There are 8 hidden switches. A switch that is on adds its own fixed numbers to the row, and there is some noise. The rows also spread widely along 11 directions, which tell nothing about the answers.
In the rows, 128 means zero.
Known rows, each followed by its switches (1 for on, 0 for off):
[ 81 107 147 123 132  88 136 133 124 188 116 125 121 116 125 102 132 149
 129 169 134 127 128 108 181 134 107 132 127 100 156 131  76  93 145 130
 175 124]	0 1 0 1 0 0 0 0
[155 109  96 124 179 122 119 107 134 115 106 125 107 116 126 144 185 182
 117 110 179 134 137  99 141 151 131 153 168  86 169 110 116 113 136 104
 135 190]	1 1 0 0 0 0 0 0
[118  73 111  83 176 131 110 113 166 155 104 138 139 116 140 117 143 185
 118 149 120 114 134  97 141 180 127 117 141  99 184 107 109 119 165 131
 128  99]	0 1 0 0 0 1 0 0
[ 73 138 123  87  96  92 131 131 125 129 132 200 192 114 141 125 143 136
 121 150 149 139 119 138 105 162  95 117 103  77 163 137 118 147 126 130
  75 133]	1 1 0 1 1 1 1 1
[116  89  83  77 112 125 137  96 170 121 112 173 199 102 158 165 122 132
 161 136 138 129 120 167 109 173  92  99 149  98 184  73 145 149 134 133
  42 147]	1 1 0 0 0 0 1 1
[141 118 154 105 156  68 109 132 119 167 152 159 136 128 144 126 133 143
 144 112 136 141 101 132 142 160 101 113 162  68 194 103 120  92 126 143
 132 178]	0 0 1 1 1 1 0 1
[102 102  75  91 139 112  79 170 130 160  95 147 155 123 150 166 161 186
 160 138 168 134 122 144 105 198 123 150 152 104 242 138 156  65  87  87
  96 172]	0 1 1 1 1 1 0 1
[ 61 166 149  74  81  20 143 128  80 117 126 180 133 128 124 127 170 140
 118 149 143  99 148  50 128 137 108 154  96  42 102 161  47 120  83 149
 168 195]	1 1 0 1 0 0 1 1
[111 129 103  69 104 129  89 125 125 152 133 151 150 139 185 136 129 124
 144 145 110  90 135 114 125 177 115 107  92  91 170 117 122 104 113 146
  99 127]	0 0 0 1 0 0 1 0
[ 59 104  88  82  65 137 100 127 160 128 120 188 217 108 181 166 128 129
 175 160 130 114 123 177  90 172  84  93  96  96 158 121 131 139 107 129
  37 105]	1 0 0 1 1 1 1 0
[135  92  92 127  94 118 180 168 163 199  99 137 145 101 148 173 129 159
 182 186 142 129 118 163 181 117  71 156 160  91 144  96 125 145 147 135
 156 154]	1 0 1 1 1 0 0 1
[116  81 120  83 131  81  97 110 146 150 112 138 151 128 158 168 123 153
 177 117 135 118 121 121 137 167  99 106 164  69 178  89  94  80 105 147
 120 181]	1 0 1 1 0 0 0 0
[136  52  93 143 163 156 108 136 194 207 102 135 167 124 156 150 127 180
 174 136 160 147 123 173 157 174 102 120 176 120 193  94 118 118 169 125
 119 103]	0 1 0 1 1 1 1 1
[150 119 130 111 152 117 111  93 146 103 143 171 143 105 160 138 168 146
 137 110 130 101 112 120 109 146  99 122 123  62 128 109 121 181 147 131
  95 123]	1 0 1 1 0 0 1 0
[ 61  98 134 105  93  81 125 136 150 167 111 166 166 119 151 132 138 150
 157 160 123 109 121 111 139 143  86 123 118  76 128 140  73 129 125 145
 141 109]	1 0 0 1 0 1 1 1
[120 114 104  71 120  84 147 152 132 161 121 154 138 100 146 138 143 153
 132 179  95  78 103 114 121 155 105 142 121  71 186 126 160 133 128 121
 114 113]	0 1 0 1 0 0 0 1
[122 125 112 142 116 122 128 103 153 126 152 184 170 101 163 151 142 131
 183 124 170 123 145 167 143 135  80 108 146  86 115  99  98 150 129 144
 102 149]	0 1 0 0 1 1 1 0
[110 108 134  82 134  80 123  79 123 109 135 157 130 122 143 123 148 129
 139 109 120 105 134  82 137 162 106 117 131  80 151 104  89 113 118 143
 123 162]	0 0 0 1 0 0 0 1
[112  93  93 109 148 131  96 137 156 159  95 134 126 123 151 140 173 179
 141 144 144 100 142  97 134 167 127 146 125  96 162 135 107 122 131 110
 140 112]	0 1 0 0 0 0 1 1
[137  75 117 102 156  86 135 155 168 162 117 150 164 110 111 173 143 171
 140 146 145 153  80 168  99 141 112 117 197  58 210 104 176 141 159 116
  67 166]	1 0 1 0 0 0 1 1
[ 45  82 116  73  95  55 118 124 151 123 100 181 197 103 123 172 151 168
 166 146 134 103 128 120  80 168  98 110 148  56 156 133 103 124 103 132
  80 140]	1 1 0 1 0 1 0 1
[ 59  86 111  88  86 118 134 124 180 147 100 177 193 105 160 148 135 157
 171 172 118 107 128 131 119 163  81 115 102  93 129 130  87 168 138 140
 108  83]	1 0 1 1 0 1 1 1
[105 139 115  67  99 105 118 119 113 135 127 163 140 133 168 127 144 128
 151 138 129 109 152  90 147 169 107 129  85  87 145 113  88 107 104 147
 137 177]	0 0 1 1 1 0 0 1

New rows, each followed by its switches (1 for on, 0 for off):
[102 115 113  65 117 108 121 105 144 133 133 165 160 108 157 126 134 121
 137 146 109 107 126 123 124 169 104  96 109  90 180 100 135 124 125 135
  85 122]	0 1 0 0 0 0 0 1
[ 90  82 130  91 134 120  86 130 171 157 130 165 170 118 153 133 148 154
 138 149 106 104 109 127 102 169 114  91 120  75 171 127 129 140 150 132
  85  67]	0 0 0 0 0 1 1 1
[ 90  92 136 121 123  98 167 105 159 132 129 173 179  84 113 128 145 152
 129 161 141 136 111 145 128 125  85 108 147  81 132 111 113 177 176 136
  99 106]	1 1 0 1 0 1 0 0
[147 178 122  79 122 112 171 104 110  87 152 197 148  94 144 109 163 135
  86 152 124 112 127 102 112 140  97 136  76  64 117 121 130 215 166 145
  94 136]	1 1 1 1 0 0 1 0
[ 55 150 125  58  91 104 138 148 114 162 109 169 149 142 132 107 146 157
 110 183 134 122 180  61 148 174 129 135  72  95 132 155  56 112 129 157
 164 137]	0 1 0 0 0 1 1 1
[ 81 101 134 121 154 106 154  97 139 122 111 152 148 115  94 102 159 155
  94 134 174 173 135  99 156 140 117 131 138 104 149 122  75 147 168 117
 127 149]	1 1 0 0 0 0 1 1
[ 97  93 135 169 157 118 120 111 154 170 134 146 140  93 147  95 154 145
 136 137 145 135  92 151 165 135  89 132 132 124 160 133 103 147 159 100
 142  67]	0 1 0 1 0 1 1 1
[ 95 106 100  97 113 101 138 168 148 191  98 143 156 128 129 158 130 178
 157 183 152 127 149 128 140 151 116 133 158  84 163 128 102 100 138 139
 136 151]	0 1 0 0 0 1 1 0
[ 80 121 129 114 137 101 134  93 123 113 129 164 155 120 114 121 152 151
 125 126 178 157 163 108 141 152 119 116 146  98 138 120  67 115 142 135
 118 177]	0 1 0 0 0 1 1 0
[ 62 121 121  90 124 121  82 109 124 145 135 170 172 121 157  94 128 129
 113 140 135 137 122 130 120 187 119  96  88 119 207 132 111  94 123 121
  82 107]	0 1 0 1 0 1 1 0
[135 149 114 117 115 123 107 193 148 179 138 186 160 119 162 166 170 167
 154 159 158 107 136 156 106 149 108 126 114  56 148 150 149 155 130 137
 118 120]	0 1 1 0 1 1 1 1
[ 79  98 128  89  98  58 169 135 136 169 114 160 158 117 127 141 109 150
 174 168 128 133 124 121 156 145  80 130 158  87 155 115  73 108 127 148
 149 170]	0 0 1 1 0 1 1 1
[114 125  95 108 117 103 154 154 118 172 114 145 146 123 120 138 133 162
 142 169 168 149 144 131 164 152 112 144 153  98 180 114 111  88 132 133
 140 188]	0 1 0 1 1 1 0 0
[102 123 112  39  88  72 179 119 122 127 125 190 175 109 148 129 102 130
 139 174  90 111 111 117 123 170  77 127 121  84 176 101 125 145 132 151
  96 151]	0 0 1 1 0 1 1 1
[ 87 113 112  90 138  65 133  92 112 101 120 168 157 117 129 128 146 148
 137 118 154 137 123 110 121 171 101 140 157  97 185 118  99 107 109 114
 103 179]	0 1 0 1 0 1 1 1
[116 141 150 113 115  90 183 129 135 165 139 178 158 111 124 113 140 142
 119 163 152 154 134 125 166 120  82 134 112  77 113 116  78 177 171 155
 155 150]	1 1 1 1 1 0 1 1
[102 104 118  98 108 105 138  97 160 135 108 156 158 118 144 153 151 148
 164 131 156 111 179  98 156 150  99 108 134  82  94 100  51 135 132 162
 149 161]	1 1 0 0 0 0 0 1
[ 58 112 117  79 103  87 115 135 140 139 109 181 180 110 149 136 145 154
 140 159 132 128 121 127 108 169  96 126 114  86 176 140 107 125 113 121
  98 128]	1 1 1 0 0 1 1 1
[ 63 112 166  88 148  79 122  98 135 128 144 183 180 106 120  89 128 140
  89 141 124 163  99 125 115 159 103  97 119  85 191 120 101 139 156 130
  85 117]	1 1 1 0 0 1 1 0
[101 119  88 124  98 181 151 139 165 170 114 170 202 107 157 141 130 153
 154 171 180 166 155 181 150 154  88 113 105 128 138 112 105 176 176 140
 100 119]	1 1 1 1 1 1 1 0
[114  58 100 133 184 135  90 127 170 159 101 138 158 114 134 151 163 186
 152 121 176 153 108 156 126 169 116 137 167 117 210 122 141 124 146  82
  94 123]	0 1 1 1 1 0 1 1
[130  70 109  88 149 124 123  89 164 143 102 132 133 129 151 149 134 161
 162 130 120 102 143  95 161 170 105 122 146  90 147  86  85 113 143 148
 136 138]	0 0 0 1 1 0 0 0
[106 114  91 111 108 139 115 122 144 152 130 165 183  98 175 130 128 122
 149 143 141 134 105 177 135 169  86 109 119 122 192 101 143 129 134 121
  75 119]	1 1 0 1 0 1 0 1
[ 99 109 132 101 128 128 108  85 158 137 115 169 135 123 179 110 162 155
 142 132 121  74 163  65 157 164 102 131  63  92  90 131  45 160 140 148
 171  74]	0 1 0 1 1 0 1 1
[ 87  83 126 128 117  96 172 112 172 141 115 159 170  80 114 157 139 155
 162 163 147 133 128 152 150 110  78 118 160  84 121 104  97 165 157 132
 121 129]	1 1 1 0 0 0 0 0
[ 34 166 113  81  75  85 176 122  76  99 104 164 136 101 108  88 179 138
  80 183 149 132 151  52 150 136 113 175  52 107 126 172  76 138 114 109
 150 156]	1 1 0 1 0 0 0 1
[109  81 155  77 147  96  88  95 175 146 117 173 167 134 161 136 146 173
 153 111 118 109 143  85 125 186 101  93 121  61 132 104  59 136 145 172
 131 117]	1 0 1 1 1 1 0 1
[ 95  98 102 132 149  96 152 123 121 116 118 151 144  97 103 129 162 164
 137 130 174 178  96 139 146 144 101 161 172 117 200 125 139 114 135  81
 107 174]	0 0 1 1 1 1 0 1
[134 123  68  86 111 162 180 145 140 171  81 133 124 117 150 130 152 180
 132 197 133 103 174  80 187 164 113 179  88 119 134 117 105 154 164 133
 177 127]	0 1 0 1 1 0 0 1
[  8 116 150 145  73 104 127 131 130 151 125 165 183 106 125 118 157 120
 144 158 178 168 128 146 146 115  92 115  89 114 115 163  66 141 124 113
 119 114]	1 0 1 1 0 0 1 1
[134 105 140 113 138 131 149 133 169 181 114 152 154 113 130 140 157 175
 138 160 146 123 156 110 149 141 104 117 122  75 101 109  86 184 189 169
 155 110]	1 1 1 1 0 0 0 1
[110 117 104 109 124 165 145 153 155 165 109 153 159 107 140 118 155 171
 115 186 139 139 121 127 135 145 110 142  98 107 146 140 123 182 185 123
 118  85]	1 0 1 1 0 1 1 0
[149 122 109 101  86 122 181 166 168 181 123 175 158 102 161 163 141 153
 162 198 106  81 117 142 143 123  74 136 117  54 103 107 137 195 163 164
 137  96]	1 0 0 1 1 1 0 1
[ 93 115 113  87 143  90 102  93 128 101 127 179 154 107 162 120 154 145
 140 114 134 119 115 115 114 177  98 133 126  99 192 119 114 121 107 108
  98 137]	0 1 1 0 0 1 1 1
[ 71 131 160  82 105  80 129 120 140 144 141 194 166  99 146 113 152 143
 136 162 102  88 131 100 122 148  90 107  76  66 118 142  87 171 139 155
 136  75]	0 1 1 1 0 1 0 1
[ 80 133  59  70 100 164 190 102 123  89  86 162 166 115 121 133 145 160
 129 171 172 169 186  92 151 167 118 151 114 143 134 111  82 148 158 133
 106 186]	0 0 1 0 0 1 1 0
[146 116 135 115 119 124 167 124 158 188 135 154 156 107 149 121 121 129
 136 168 125 124 122 153 169 131  81  99 124  88 135  82 113 168 180 171
 132 110]	1 1 0 1 0 0 0 1
[140 103 104 135 150 165 149 108 174 137 125 156 148  87 153 115 167 149
 112 153 138 126 108 140 140 138  94 130 115 104 143 111 142 212 189 111
 103  68]	1 1 0 0 0 0 1 1
[101  80 141 138 156  96  90  83 157 118 134 151 150 104 148 130 156 148
 153 100 145 121 105 130 132 146  95 106 156  84 146 106  90 124 137 126
 111 121]	1 0 0 1 0 1 0 0
[ 77 141  73  94 101 225 114 128 135 115 108 177 197 110 155 107 175 140
 105 159 179 171 157 143 116 184 124 120  40 155 168 139 139 171 166 105
  56  97]	1 0 1 1 1 1 0 1
[117  95 134 117 135 147 140  90 181 124 134 177 172  90 145 118 151 135
 131 137 119 121 117 133 130 141  88  92 116  90 118  92 116 203 191 147
  90  67]	1 0 0 0 0 1 0 1
[ 78  91 122 117  90  90 110 119 171 127 130 173 177  94 164 183 151 137
 196 138 131  94 114 161 100 127  78 103 138  59 118 125 109 153 105 127
  83 121]	1 0 1 0 0 0 1 0
[ 22 142 112  27  48  47 138 146  93 101 119 209 219 129 114 157 130 133
 126 166 148 146 131 114  67 179 112 110 112  62 181 145 123 104  82 137
  36 209]	1 0 0 1 1 1 1 1
[ 62  86 145  96 140  68 149  99 146 115 108 163 161 103  89 135 162 166
 122 136 155 152 139  98 128 143 107 120 149  77 146 122  77 140 144 127
 121 161]	1 1 1 0 0 0 0 1
[126  87 115 118 141  84 199 121 150 134 120 145 124  81 111 134 142 160
 129 182 108 112  86 123 147 106  91 156 168  70 147 113 145 175 172 111
 122 117]	0 0 0 0 0 0 1 0
[145 109  83 134 143 171 156 123 170 158  97 147 145 104 158 129 143 178
 144 159 160 148 139 141 186 147  87 166 131 128 147 102  99 163 177 122
 154 125]	1 1 1 0 1 1 1 0
[114 134 130  90 134 110 179  92 128 115 125 168 133 111 117  99 159 150
  99 154 138 125 162  71 156 142 113 138 101  93 109 118  77 175 173 144
 145 142]	0 1 0 0 0 0 1 1
[113 117 156 118 148  75 106 166 117 189 140 134 132 122 119 115 141 152
 105 154 136 147  81 134 142 140 121 123 155  71 207 129 138  84 144 122
 125 149]	1 0 0 1 0 1 0 0
[113 145 123  67  89  86 165 138 122 155 127 167 172 123 132 158 130 149
 150 165 150 126 165 117 132 147 104 106 128  60 123 103  91 132 133 182
 126 200]	1 1 1 1 0 0 0 0
[103 128 111 106 108  88 149 164 131 161 111 147 137 114 120 164 168 170
 155 165 168 120 159 111 140 136 115 144 138  74 135 138 105 124 122 131
 153 173]	0 1 1 0 0 0 0 1
[ 88 118  75  77  84 120 188 146 159 127  98 185 191 103 124 174 148 174
 163 190 150 124 165 131 112 155  99 135 133  90 127 127 123 180 147 141
  95 146]	0 1 1 0 0 1 1 1
[100 113  97  98 115  96 113 111 130 122 112 162 160 106 163 136 151 143
 156 126 142 115 119 129 126 167  91 133 133  99 179 112 115 112 103 119
 104 151]	1 1 0 1 0 1 0 1
[ 94  98 147  75 127  35 153 107 130 144 146 175 167  98 121 120 114 133
 132 151  99 118  88 132 123 151  83 103 163  66 194  99 126 118 131 139
  96 138]	0 1 0 1 0 1 0 1
[144 155 109 116  99  85 134 197 108 190 133 146 144 140 133 172 144 143
 146 156 193 148 135 156 135 136 117 132 165  58 171 120 133  90 107 142
 127 236]	1 1 0 0 0 0 1 1
[111 118  98 109 118  89 115 152 113 140 110 131 112 111 143 144 167 145
 131 145 147 120 101 116 138 142 113 161 144  81 192 132 139  85  95  92
 127 181]	1 0 0 0 0 0 0 1
[ 84 124 137 132 154 129 135  71 119 111 135 155 134 112 120  83 165 140
  95 126 170 149 147  91 165 141 119 126  97 123 123 131  61 152 164 119
 134 122]	0 1 0 1 0 0 1 0
[129 107 107 114 117 143 161 180 163 200 117 146 153 105 133 147 138 159
 150 194 135 132 124 154 149 134 103 125 140  94 160 118 147 152 174 137
 127 112]	0 0 1 0 0 1 0 1
[ 70 142  97  87  69 115 110 131 125 140 128 181 191 116 174 132 130 117
 151 148 145 129 128 156 117 173  89 110  99 108 176 121 112 116 101 135
  78 141]	1 1 0 1 0 1 1 1
[113 114 104  90 136 123  91  83 137  75 142 180 150  98 169 132 161 129
 141 112 123 101 112 128  97 167 100 109 118  83 170 108 150 131 115 108
  56 124]	0 0 0 0 1 1 0 0
[121 118 139  90 159  86 142  86 132  88 139 175 150 102 109 132 181 161
 124 109 156 121 144  89 107 154 117 117 136  68 130 113 105 164 148 135
 103 162]	0 1 1 1 0 0 0 1
[ 98 147 117 101 112  88 177  87 108 121 115 168 130 116 146  85 136 143
 114 152 135 135 142  72 198 140  81 176 102 109 122 120  39 136 136 141
 187 166]	1 1 0 1 1 1 1 0
[116 142 166  60 125  69 122 114 124 144 157 193 174 131 133 115 133 134
 109 135 125 124 132 104 107 169 109  79 117  49 149 106  95 137 147 182
 102 153]	1 1 0 1 0 1 0 1
[114  88  89 131 121 103 128 173 170 172 108 161 155  81 158 172 156 169
 180 178 128  93  76 183 112 135  79 158 142  78 185 140 182 159 121  80
  97  86]	0 1 1 1 1 0 1 1
[ 76 149  94  63 106  92 116 113  98  88 124 181 167 117 148 122 145 136
 106 140 147 133 127 110 103 180 112 136 109  93 192 129 121 104  95 113
  73 179]	1 1 0 0 0 1 1 0
[124  88  89  91 141 122 157  98 163 114 107 168 177  87 145 144 144 165
 151 134 136 133 116 141 119 168  81 132 156 104 175  95 134 165 153 122
  85 136]	1 1 1 1 0 1 0 1
[ 86 118  97  84 107  64 168 135 106 153  91 146 144 121 125 125 124 159
 131 166 144 149 123 103 163 161  92 171 158 103 194 119  86  86 115 123
 153 199]	1 1 0 1 0 1 1 1
[144  98  73  59 107 123 178 132 166 161  95 166 185 106 160 157 104 166
 162 176 115 124 120 144 134 178  76 139 145 100 184  81 131 163 157 152
 105 142]	1 1 1 1 0 1 1 1
[ 97 145 117 110 109  89 125 166 112 171 117 156 133 129 139 131 162 169
 135 166 157 113 146  96 142 156 116 154 115  83 145 157  89 111 115 130
 166 148]	0 1 0 1 0 1 1 1
[ 77 113 161  66 110  55 164 116 147 140 136 205 200 104 115 130 124 141
 118 166 117 133 111 128 104 147  84  98 117  53 146 117 107 179 157 157
  81 127]	1 1 1 1 1 0 1 1
[116 115  58  42  72 141 199 111 144 122  95 177 197 117 159 151 103 138
 151 179 121 131 150 125 135 178  82 127 124 112 153  77 115 165 157 159
  83 166]	1 0 0 1 0 1 1 1
[ 88  96 104 126 126 111 141 128 148 160 107 151 156  99 144 129 145 164
 158 153 150 136 119 142 157 154  87 152 143 121 169 130 102 134 140 108
 139 121]	0 1 1 1 0 1 1 1
